The rows of a group lie close to one hidden flat surface of 9 dimensions, which passes through zero. Surfaces can cross.
Some rows, each with its group after it:
1	-3	-27	19	20	19	-15	3	-7	9	-18	9	29	0	-9 => duf
-9	1	-12	-14	-2	-2	-2	-14	-11	2	-13	3	-4	19	14 => busof
-14	-3	-18	33	-5	-7	6	3	-3	12	-8	19	-14	-2	-14 => rop
-15	7	3	0	-1	-7	-13	-14	-8	-7	-11	-2	-5	7	5 => busof
6	-10	-8	0	-6	-6	10	-4	8	5	11	-1	7	2	15 => naz
-9	-7	15	12	3	-6	-5	-7	-14	-6	-2	3	-12	-3	5 => naz
6	20	24	28	21	-20	8	6	23	2	20	10	9	-33	10 => busof
7	-14	1	-11	-5	-20	20	-2	7	-1	16	13	-3	4	30 => busof
-3	-15	-5	9	-19	2	-1	-4	23	15	21	12	38	11	-15 => duf
-9	-11	-8	3	-1	8	4	14	26	9	-7	2	46	6	-5 => rop
13	1	-3	4	11	18	-12	4	-7	-1	0	-1	8	-5	-21 => duf
14	-16	14	-4	-14	23	10	3	22	7	12	1	-4	-18	-7 => busof
9	-4	-16	-15	9	30	-18	22	-21	6	-6	3	22	16	-31 => busof
11	-3	6	-6	-2	18	-14	19	-2	-9	2	-4	-4	-14	-20 => duf
-13	-8	0	1	6	18	-27	-24	11	-3	-21	18	33	2	14 => duf
10	-13	-14	-18	-16	5	-11	7	5	-8	9	4	11	9	-7 => naz
-5	10	22	3	14	2	28	-58	-16	-5	-18	-6	-25	12	-8 => busof
-4	-5	-5	-28	-27	-23	-12	18	10	-22	11	1	-7	8	2 => naz
0	-8	-3	4	3	10	-10	-5	5	-3	-4	9	21	2	-15 => rop
17	-5	-9	6	11	-8	7	5	-11	-16	8	-11	9	0	-22 => rop
17	6	-13	-3	2	-21	22	12	-1	12	26	-9	1	4	18 => rop
5	-9	29	30	4	5	9	-9	6	13	16	-10	0	-22	10 => naz
-9	8	27	-9	-11	15	8	3	34	5	-2	5	9	-9	-20 => duf
9	-18	9	23	0	-33	37	-31	9	-3	29	-4	13	5	8 => naz
21	-8	-14	-28	-20	19	-41	7	-9	4	24	14	-5	2	10 => rop
-8	-3	-5	-6	-10	-13	5	6	-11	-5	-3	-14	-17	11	2 => naz
-5	5	-6	17	-1	-3	-15	12	6	14	8	-3	14	-6	9 => duf
2	-30	-4	-5	-11	0	13	-10	-9	-4	5	5	5	23	-16 => busof
14	26	-2	-3	35	-6	22	-5	-12	-4	-8	-24	10	2	-4 => rop
3	1	-10	-18	-2	-2	11	3	-8	-8	-9	-7	-17	9	-1 => duf
7	13	2	7	11	-5	7	15	1	3	6	-12	1	-11	-5 => rop
-20	-1	-19	35	10	-12	18	18	-9	12	-16	0	11	9	-26 => naz
-3	-12	17	21	-3	-2	-36	-17	1	3	21	9	20	-11	24 => duf
-10	24	29	1	5	16	13	-8	8	19	-13	-20	-22	-12	9 => naz
2	1	-16	5	16	1	0	2	5	-3	-8	2	36	8	-9 => rop
-10	4	13	13	16	22	22	-1	14	4	-30	14	-1	-13	-23 => duf
22	-7	-6	17	3	-3	1	-3	-9	-1	26	10	1	-5	-25 => rop
-2	21	-17	-12	-7	-18	6	32	-4	-5	-2	-29	-17	4	-10 => naz
-6	-22	15	-4	-22	12	8	-19	12	0	0	4	-6	4	-2 => busof
-24	-10	-2	0	6	-33	26	41	-7	20	3	19	15	21	22 => busof

New rows. What belongs after each?
7	4	26	-16	10	8	12	29	1	13	10	2	-12	-14	13 => busof
0	-22	14	-13	-28	-2	-10	1	4	-15	16	-6	-2	6	-14 => naz
4	-29	-14	12	-8	8	10	-7	-10	10	9	14	8	13	-15 => duf
-5	0	-30	7	-11	-17	-6	29	8	14	8	7	4	-2	19 => rop
-8	0	-11	29	8	-19	-4	-21	-17	-13	-9	24	-16	-1	-9 => rop
0	15	2	-32	-11	-26	7	-11	16	-13	7	4	-14	5	33 => naz
-18	2	13	7	-7	-4	-3	31	13	-6	-15	-20	-9	-17	2 => rop
3	21	14	8	17	-19	7	-7	-15	-17	3	-11	-12	-3	-21 => naz
-11	13	-6	-25	-1	4	-6	-4	-7	-4	-21	7	-13	14	1 => naz
-1	-8	-28	-31	-16	7	-16	-3	-11	-1	-7	-6	3	26	13 => duf
-16	-18	-4	32	-20	5	-4	25	17	8	-2	12	2	-13	-27 => rop
-21	-27	-2	-5	-15	-7	10	0	-9	3	-6	9	7	29	-5 => busof
-2	18	40	7	10	-3	-1	-7	14	-9	2	0	-9	-26	1 => duf
29	7	12	14	13	-15	7	-5	-23	-9	35	-10	-14	-9	-18 => duf
-14	-19	-2	-17	-11	-17	3	32	-11	5	5	9	2	19	18 => busof
4	2	-8	-12	-6	-14	-10	-13	-10	-2	11	13	-14	6	28 => rop
10	5	-3	-13	-15	6	-13	12	-13	12	20	-17	-12	5	-2 => duf
13	-21	-1	11	-11	-24	0	-4	2	-14	33	8	18	3	-5 => duf
4	1	7	10	5	-11	10	5	-3	-6	5	0	-11	-9	-2 => duf
9	7	14	-13	3	-15	5	9	-5	-14	10	-23	-13	-7	14 => rop
9	4	19	-7	21	17	-18	-20	2	-17	-3	1	30	-5	-14 => rop
-42	7	34	10	-10	10	3	18	26	7	-36	-12	-16	-19	7 => rop
-4	19	12	-18	-2	15	-13	-15	8	5	-14	-2	-20	-9	27 => busof
1	18	-2	9	25	6	6	-20	21	10	-8	34	27	-7	2 => naz
23	-17	11	-9	5	15	-6	-12	-8	-12	19	10	15	2	-23 => busof
8	-10	-2	-4	-23	29	-20	21	-16	26	16	-12	-16	1	-10 => duf
-6	6	-7	13	-6	6	-10	-3	19	5	-5	2	10	-9	-1 => busof
-9	25	-16	6	4	-5	-22	-21	-5	-7	-19	-11	-7	-1	7 => busof
-19	2	-20	-29	-30	-17	34	-10	24	0	-7	-2	12	43	-28 => naz
1	-15	-13	-9	-20	-2	-3	-17	8	-6	0	2	-4	7	14 => busof
7	-6	-6	0	-5	-7	3	11	4	0	13	-2	7	0	1 => rop
-17	8	28	-9	0	0	-3	4	-7	2	-8	-3	-18	-1	11 => busof
-15	2	9	-14	-22	-3	-9	18	8	6	-2	-10	-22	-4	25 => duf
9	-8	-5	20	12	-7	1	27	-1	-16	-1	2	-3	-22	-14 => duf
-6	0	-10	-7	-7	17	-14	17	3	4	-10	5	8	3	-20 => naz
16	-5	4	-13	1	-2	-6	-13	-4	-12	13	6	0	0	10 => busof
-1	-7	6	-12	2	-2	9	-5	2	-10	-7	-13	10	9	3 => rop
-13	-31	0	-21	-36	0	-16	5	-6	-10	1	-1	-12	16	5 => naz
-1	22	6	1	20	6	0	-9	7	10	-4	5	15	-5	11 => rop
4	-4	-11	8	2	-6	29	-19	18	11	0	13	7	2	14 => busof
23	-15	2	-5	14	5	-8	-24	-23	-27	6	6	2	3	-14 => duf
-8	8	13	-15	-19	-21	20	-12	27	-7	9	-1	0	9	-5 => naz
20	0	-8	-27	4	-2	-16	6	-16	-13	12	-1	-7	3	16 => busof
0	7	4	2	-6	25	-13	16	8	17	-1	3	-5	-13	-10 => rop
4	0	27	4	-3	8	2	9	16	-5	9	1	-4	-20	-19 => duf
13	1	-6	15	6	-42	-5	0	-5	-27	27	-2	5	-9	7 => busof
14	-10	-4	-4	-6	-14	13	-18	-13	-3	22	5	-14	12	5 => rop
-2	1	-22	-25	4	4	7	16	-8	-2	-20	-25	9	18	7 => rop
6	1	4	-16	4	7	10	55	0	18	6	-4	-11	-11	10 => busof
-4	13	-8	-6	4	-2	10	-1	-4	15	-6	-1	-11	5	16 => rop
-15	14	11	7	-1	-18	7	10	4	0	-5	-7	-15	-7	6 => naz
